Each cloud of rows lies close to a flat space through zero, with a little noise off it, and is much wider in some directions of that space than in others. After each cloud: how many dimensions does that space have?
(in the rows, 128 means zero)

[[116 119 127 160 120 104 120 131 143 159 156  92 110  98 166  96]
 [151 138 118  92 107 141 157 122  93 155 122  88  94 141 136 102]
 [ 98 139 179  88 163  57 110 119 163 129 154 131 138  69 157 145]
 [124  87 128 157 110  99 130 126 111 161  72  88 102 117 166 104]
 [ 98 168 122 141 152 152 110 150 148  88 141 156 150 132 119 129]
 [136 108 120 121  97 143 151 140  78 122 133 131 160 116 188 115]
 [116 136 114 114 152 133 141 155 110 122 143 117 119 114 102  77]
 [120 119 135 146 135 114 111  90 142 133 111 115 115 154 110 146]
 [139 132  85 111 132 142 138 148  72 102 127 143 152 172 144 138]
 [139 109  71 147  59 104 122  78  46 155 128  61 122 139 183 117]
 [ 85 127  85 136 101 112 136  93  68 128 166  43 100  77 112  85]
 [127  36 190 128 149  99 157 160 111 119 100 172 187 111 230 131]
 [141 170 113  84 151 100  99 145 119 120 155 165 158 132 105 101]
 [116 161 132 164 125 168 111 175 192 116 103 167 125  77  84 105]
 [149 150 134  92 164 126 118 148 152 106 195 192 163 134  90 146]
 [ 97 132 136 176 116 141 110  98 154 135 126  91 101 105 106 102]
 [100 135 171 115 114 171 166 101 133 138 118  76  89 102 136  93]
 [147 136  99 162 111 187 136 163 133 118 152 156 144 147 124 119]
 [109 159 113 124  97 149 116  60 108 116 155  93 118 126  79 130]]
  11

[[128 123 142 148 140 112 120 137 128 152 116 133 103 130 123 123]
 [125 130 122 131 109 148 116 120 140  93 145 142 138 106 143 149]
 [112 131 141 139 134 154 107 125  98 153  94 113 146 108 137 129]
 [157 127  88 171  93 106 150 132 122 113 117 126  36 144 170 115]
 [144 116 138 116 144 123 131 139 142  86 161 148 124 139 144 133]
 [145 114 102 154 116  98 136 121 100 141 123 111  90 136 160  99]
 [148  53 145 185 144 109 129 117  63 134 127  77  97 141 209  72]
 [112 112 150 132 137 129 109 119 137 162 140 114 135 112 107 116]
 [127 172 101 101 123 136 119 128 123 137 109 144 141 119 109 140]
 [128  79 161 136 149 120 126 120 117 104 157 125 175 129 157 123]
 [102 103 165 131 142 118  96 108 132 121 161 148 231  82 124 152]
 [146 115 114 123 132 100 161 131 116 125 131 114 113 166 140 107]
 [109 139 164 115 159 117 110 135 138 172 114 144 163 116  81 139]
 [118 102 143 186 117 106 109 107  97 122 119 143 182  87 171 149]
 [132 106 120 141 118 119 131 125 146 146 152 101  65 136 124  95]
 [148 115 126  82 150  96 138 138 170  97 204 148 119 154 110 113]
 [142  95 111 174 103 100 147 121 132 129 143 106  54 145 154  99]
 [148  96 117 137 121 111 154 124 127  96 157 115 103 154 160 109]
 [ 89 109 170 169 122 158  73 102 115 131 125 136 214  51 143 165]]
  8

[[132 140 129 124 138 115 134 130  97 174 135 104 105 102 123 127]
 [128 137 128 124 130 128 135 133 126 136 128 124 129 122 122 123]
 [128 132  97 127 111 145 113 136 130 142 139 136 135 109 123 140]
 [138 138 112 134 129 132 140 133 135 156 130 127 132 103 117 126]
 [124 131 117 112 135 120 127 132  75 201 137  78  92  90 126 150]
 [132 132 169 121 160 106 164 122  85 175 125  90  95 110 131 129]
 [104 117 130  94 135 113 112 127  83 150 127  89  98 132 139 167]
 [128 140  77 131 103 147 102 138 138 144 138 130 134 100 120 138]
 [175 154 163 184 154 125 214 119 199 112 134 199 161 136 108  48]
 [125 129 118 120 127 128 126 133 109 152 132 110 109  99 128 130]
 [ 99 101 127 106 110 133  85 131 118  92 114 115 130 160 148 161]
 [ 95  92 132  78 131 116  82 126  65 140 127  63  82 142 147 190]
 [133 134 132 139 129 133 138 125 158 101 124 154 141 146 121 116]
 [ 71  88  73  54  97 116  24 148  29 175 129  24  73 104 161 239]
 [130 145  89 117 117 135 103 134  96 175 143 102 113  79 124 149]
 [163 159 134 144 142 120 179 130 120 184 140 127 114  81 110  93]
 [161 153 146 142 152 111 182 122 116 187 133 128 112  91 107  96]
 [142 133 168 162 140 127 177 116 195  52 115 193 172 174 122  74]
 [121 116 167 122 147 122 145 113 121 117 121 117 119 145 140 120]]
  3

[[130 119 137 101 124 111 137 119 128 134 157 138 103 127 110 116]
 [103 156 129 195 146 124 117 155 117 117  92 119 160 121 130 143]
 [113 120 151 119 143 102 153 128 123 128 186 152 109 131 109 115]
 [102 141 126 149 137 137 128 113 101 121 125 126 139 125 123 153]
 [ 88 161 164 201 173  60 132 189 137 144 150 163 146 144  94 111]
 [141 123 117 141 135 153 121 136 144 123 107 127 149 141 161 137]
 [112 133 131 142 139 131 131 120 114 123 136 135 135 131 124 144]
 [ 91 158 144 183 139  94 127 148 102 120 119 119 139 108  93 131]
 [147 124 105  86  95 154 108  94 123 136  96 108 114 120 127 141]
 [116 120 158 155 165 103 160 158 138 120 186 156 131 142 132 109]
 [128 122 110 106 105 161 125  86 101 113 112 103 123 109 132 152]
 [134 129 118 144 123 140 118 132 127 117  98 110 141 118 142 132]
 [149 114 130 113 123 128 134 132 144 125 137 127 120 128 139 108]
 [ 86 160 145 212 162 106 129 165 111 117 119 132 161 126 116 138]
 [124 128 132  94 106 110 126 109 114 140 136 123  99 113  91 120]
 [108 147 150 179 174  98 131 178 149 146 144 168 154 161 129 122]
 [137 132 108  69  89 130 105  87 119 155 102 116  99 121  98 136]
 [148 124 110 113 119 156 113 120 139 133 100 121 135 136 150 139]
 [142 137  95 129  97 164  97 109 120 120  56  84 143 108 142 151]]
  5

[[120 160 170 132 100 139 138  96 120 138 100 117 144 143 140 137]
 [117 120 188  93 124 116 114 143 147 116 142 154 137 104  97 122]
 [221 120 128 162  73 114 152  92 135  88  97 132 133 157  59  63]
 [124 138  73 149 151 158 154 101 105 120 115  82 131 141 140 149]
 [149  74  68 161 104 103 129 132 115  42 165 124  54 146  94  87]
 [153 117 132 174  28 118  98  84 115  90 147 122  89 198 170  91]
 [100 142 169 102 140  98 160 170 142 139 106 118  89 149 177 142]
 [ 88 157 186 114 107 169  91  68  94 139 137 150 174 137 143 150]
 [114  74 138 119  95 101  36 173 151 162 214 203 124  77 121 120]
 [ 97  66  63 169 100 132  85 119 121  73 209  92  64 133 164 140]
 [173 158 187  70 187 162 197  90 144  71  80  88 188 125  83 110]
 [ 50 114  88 149 174 153 114 165 159 191 156  64 136  54 155 231]
 [124 143 135 134 145 134 171 122 125 138  81 109 152  85  30 161]
 [133 130 100 168  84 129 106  99 111 157 128 151 140 120  81 133]
 [135 135  93 137 154 148 176  72  75  62  98 112 131 138  54 120]
 [ 98 148 157 132 140 145 117 147 178 207 126  72 164 104 201 196]
 [ 95 138 114 130 116 134  82 120  95 152 150 160 113 161 201 129]
 [160 130  84 138 141 131 164 113 121  72 113  93 103 170 143 102]
 [ 45 133  85 148 177 188  95 117 133 180 177  38 155 100 241 229]]
  8

[[182 149 160  63 165 154  48 206 143 228 161  54 203 104 114 154]
 [ 70 122  80 144  78  67  90  37 134 106 141 148 102 149 124 101]
 [ 77 161  93  97  57  85 100 134  95  93  58  89 109 162  99  85]
 [192 117 115 127 172 130 103 136 129 149 176  87 158 138 172  92]
 [ 94 154 166 188  51 148 154  84 184 144 125 210 110 106 112  69]
 [218 133 125  94  79  99 165 138 137  99 146 107 114 145 208  98]
 [ 94 154  72 100  59  98 169  75 140  58 166  96 144 147 150 152]
 [ 85 132  85 168 123 127 152 107 152  64 156 119 121  89 122 113]
 [144 139 186 205  73  65  90 158 123  55 146  97 162 116 104 139]
 [148 132  72 111 115 185 106 197 130 152 165 160 127  65 145 162]
 [ 85 131  87  91 113 122 113 131 147 103 133  98 172 185 125  72]
 [ 99 128 123  84 132 121 118 141  92 138  77 148 172 168 171 148]
 [139  84 136 117 140 175 136 100 122 151 154 137 106 154 174  96]
 [140 123 150  57 142 145 138 132  81 116  33  89  73 121 205  78]
 [121  43  90 106 127 106 139 126 155 130 164 137  69 149 173  76]
 [170  79 194 124 149 207 127 173 117  82  96 170  79 103 172 114]
 [124 128 130 154 108 131 118 183 136  72  75 131  93 109 117  38]
 [122 165 106 134  97  67  95 125 198  75 186 120 166 110  55 175]
 [110 165 162 166 147  47 166 127  96 109  72  56 182 121 166 104]]
  14

[[129 133 107 140 130 112 131 150 126 130 136 120 139 126 115 141]
 [225 123  55  38 118 105  86  72 175 101  81  90 161 117  86 156]
 [124 116 133 128 110 129 125 140 128 142 125 146 129 104 128 122]
 [121 130 136 153 113  72 122 158 139 120 165 137 119 135 116 186]
 [109 123 131 150 121 131 130 161 121 141 143 139 129 118 129 121]
 [102 172 142 146 179 131 118 133  95 106 114 109 114 172 158 115]
 [116  96 150 147 103 146 162 130 134 147 160 143 124 117 119 115]
 [110 153 139 139 127  70  99 142 102 124 105 143 120 118 143 167]
 [110 120 112 157 121 140 153 166 116 149 151 129 148 109 116 112]
 [101 117 148 165 109 117 142 163 131 138 176 148 115 123 124 145]
 [ 80 103 180 166 108 143 163 136 103 156 143 162 114 109 145 104]
 [124 136 112 130 152 170 143 129 111 136 110 112 144 129 136  79]
 [103 112 153 164 109  94 148 149 113 144 150 149 122 114 123 154]
 [113 134 163 129 150 136 150  87 110 112 117 121 107 153 152 118]
 [107 156 144 147 174 133 155 108  96 107 126  99 119 172 146 123]
 [ 86 131 164 160 134 147 139 150  99 144 128 149 112 125 157  99]
 [ 96  93 171 154  83 116 143 143 127 159 150 174 114  90 129 136]
 [148  98 127 109  92  92 145  96 135 137 122 134 137  94 109 159]
 [ 99 131 129 158 139 152 147 156 104 146 136 128 134 124 137  91]]
  6

[[126 101 118 132 144  99  98 154 156 157 142  91 124  99 176 105]
 [102 150 102 139 125 139 137 165 163 147 120 135 122 141 108 129]
 [111  81 132 116 125 100  90 124  98 159 155 136 128 107 131 143]
 [173 165  85  91 111 121 167 163 148  82  54  60  65 113 154  86]
 [158 165 138 133 123 125 167 126 115 138  98 103 135 168 132 111]
 [134  92 108 168 146 133 128 118 177  56 139 114 131 129 179 107]
 [112 106 165 143 139 121 125 118 154 126 125 112 119 121 161 103]
 [175 178 109 151 183 141 154 135 138 153  92  96 112 113 160 110]
 [ 91 146 110 181 157  96 117 178 173 126 141 140 122 141 133 104]
 [157  88 174  78  91 143 117 167 112 114 136  92 104 111 151 152]
 [120 128 156 143 133 139 108  98 200 154  86 145  88 102 130  92]
 [ 79 161 158 123 154 156 158 109 139 150  85 144 146 143  86  90]
 [126  91 127 145 161  73  80  79 128 114 154 115 102 135 180 159]
 [147 136 127 121 143  96 133 100  74 162  84 156 167 140  95 130]
 [114 156  81 129 115 122 152 138 152 123 101 122 165 177 101  98]
 [138  71 151 111  88 139 111 136 111 149 122 105  60 132 128  58]
 [124  93 160 133 135  95 126 106  78 143 180 110 154  88 186 177]
 [129  89 159 122 161  96  94 103 146  86  92 122 121 137 150 103]
 [164 176  93 157 148 120 121 126 139 100 148 151 154 119 110  99]]
  14

[[165 119 203 114 148  91 131 133 113 130 130 108 165 126 122 141]
 [119 144 152 136 106 125 131 138 133 114 122 157 143 129 107 115]
 [148 131 171 154 128  88 134 126 143 144 111 107 139  98 152 126]
 [104 133  93 119 108 170 143 122 117 130 135 133 119 138 130 127]
 [ 83 188 105 134  97 149 114 167 122 136 100 175 155 143  75  48]
 [128 136 105 118 129 152 143 106 121 116 114  98 115 138 141 133]
 [122 123 122 114 120 135 131 129 118 110 144 138 125 134 121 145]
 [127 116  91 133 148 163 124 123 136 138 144 129  93 142 103 148]
 [142  74 121 145 134 109 124 100 160 114 148 135  91 110 180 177]
 [125 133 158 149 111  77 109 152 144 121 131 163 141 102 127 116]
 [126 167 123 125 122 153 149 125 111 123 115  96 125 135 102 128]
 [116 157 139 142 106 110 129 145 127 136 113 132 144 111 126 101]
 [110 139 156 146  91 126 140 147 128 154 129 160 160 110 123 103]
 [123 145 111 140 122 126 130 127 133 126 121 114 111 116 130 130]
 [135  96 126 132 144 115 113 134 137 144 152 143 121 122 133 142]
 [112 155 101 125 134 166 128 156 104 172 140 127 133 141  74 107]
 [151  91 151 128 137 115 133  93 150  91 126 126 113 129 164 166]
 [167 123 160 150 173  87 110 143 138 158 137 101 119 110 104 148]
 [120  98 127 126 104 127 137 103 144 100 132 151 122 123 176 145]]
  8

[[119 127 133 165 148 178 160 113 106 109 111 149  83 192 124 170]
 [166 183 135 187 187 123  88 235 147 153  81 117  82 116 132 116]
 [147 186 176 150 149 114 130 108 151 139 110 162 135  86 128 124]
 [100 141 110 156 181 138 149 103 130 183 129 170 159 149 131 150]
 [113 136 112  93 147 129 130 146 109 128 124 135  94 130 150  97]
 [171 103  93 118 123 109 161 145 173 124 107 170 162 166 106 116]
 [117 150 148 136 113 112 119 123 132 138 151 102  89 109  54 125]
 [174  59 135 200 191 151 111  91  41  95 159 192 187 178 154 191]
 [ 47  80 176 193 149  96 172  91  93 131 201 136 158 130  78 152]
 [ 99 143 169 124 113  89 188 133 117 181 142 160 131 118  93 135]
 [202 168 139 158 129 155  88 170 139  89 119 119 100 123  77  29]
 [103 120  98  79 152  81 126 148 171 144 103 178 163 121 138 112]
 [208 150 103 108 102 191 138 109 111 103 113 105  85 149 167 109]
 [ 70 127 169 110 123  62 111 120 190 111 105 153 156  83 107 148]
 [171 147 125 140  76 177 109 134 137 151 114 119 160 150  87 100]
 [112 114 136 118 106 111  95  95 135  94 145 100 111 108  95 153]
 [ 78 115 159  97 106 126 107 151  87 144 117 123 144 118 175 150]
 [ 84 144 128  99 104 146 139  64 151 118 119  75  98 101 185 176]
 [153 144 122 130 141 124 151 142 120 156 128 149 117 137 119 125]]
  12
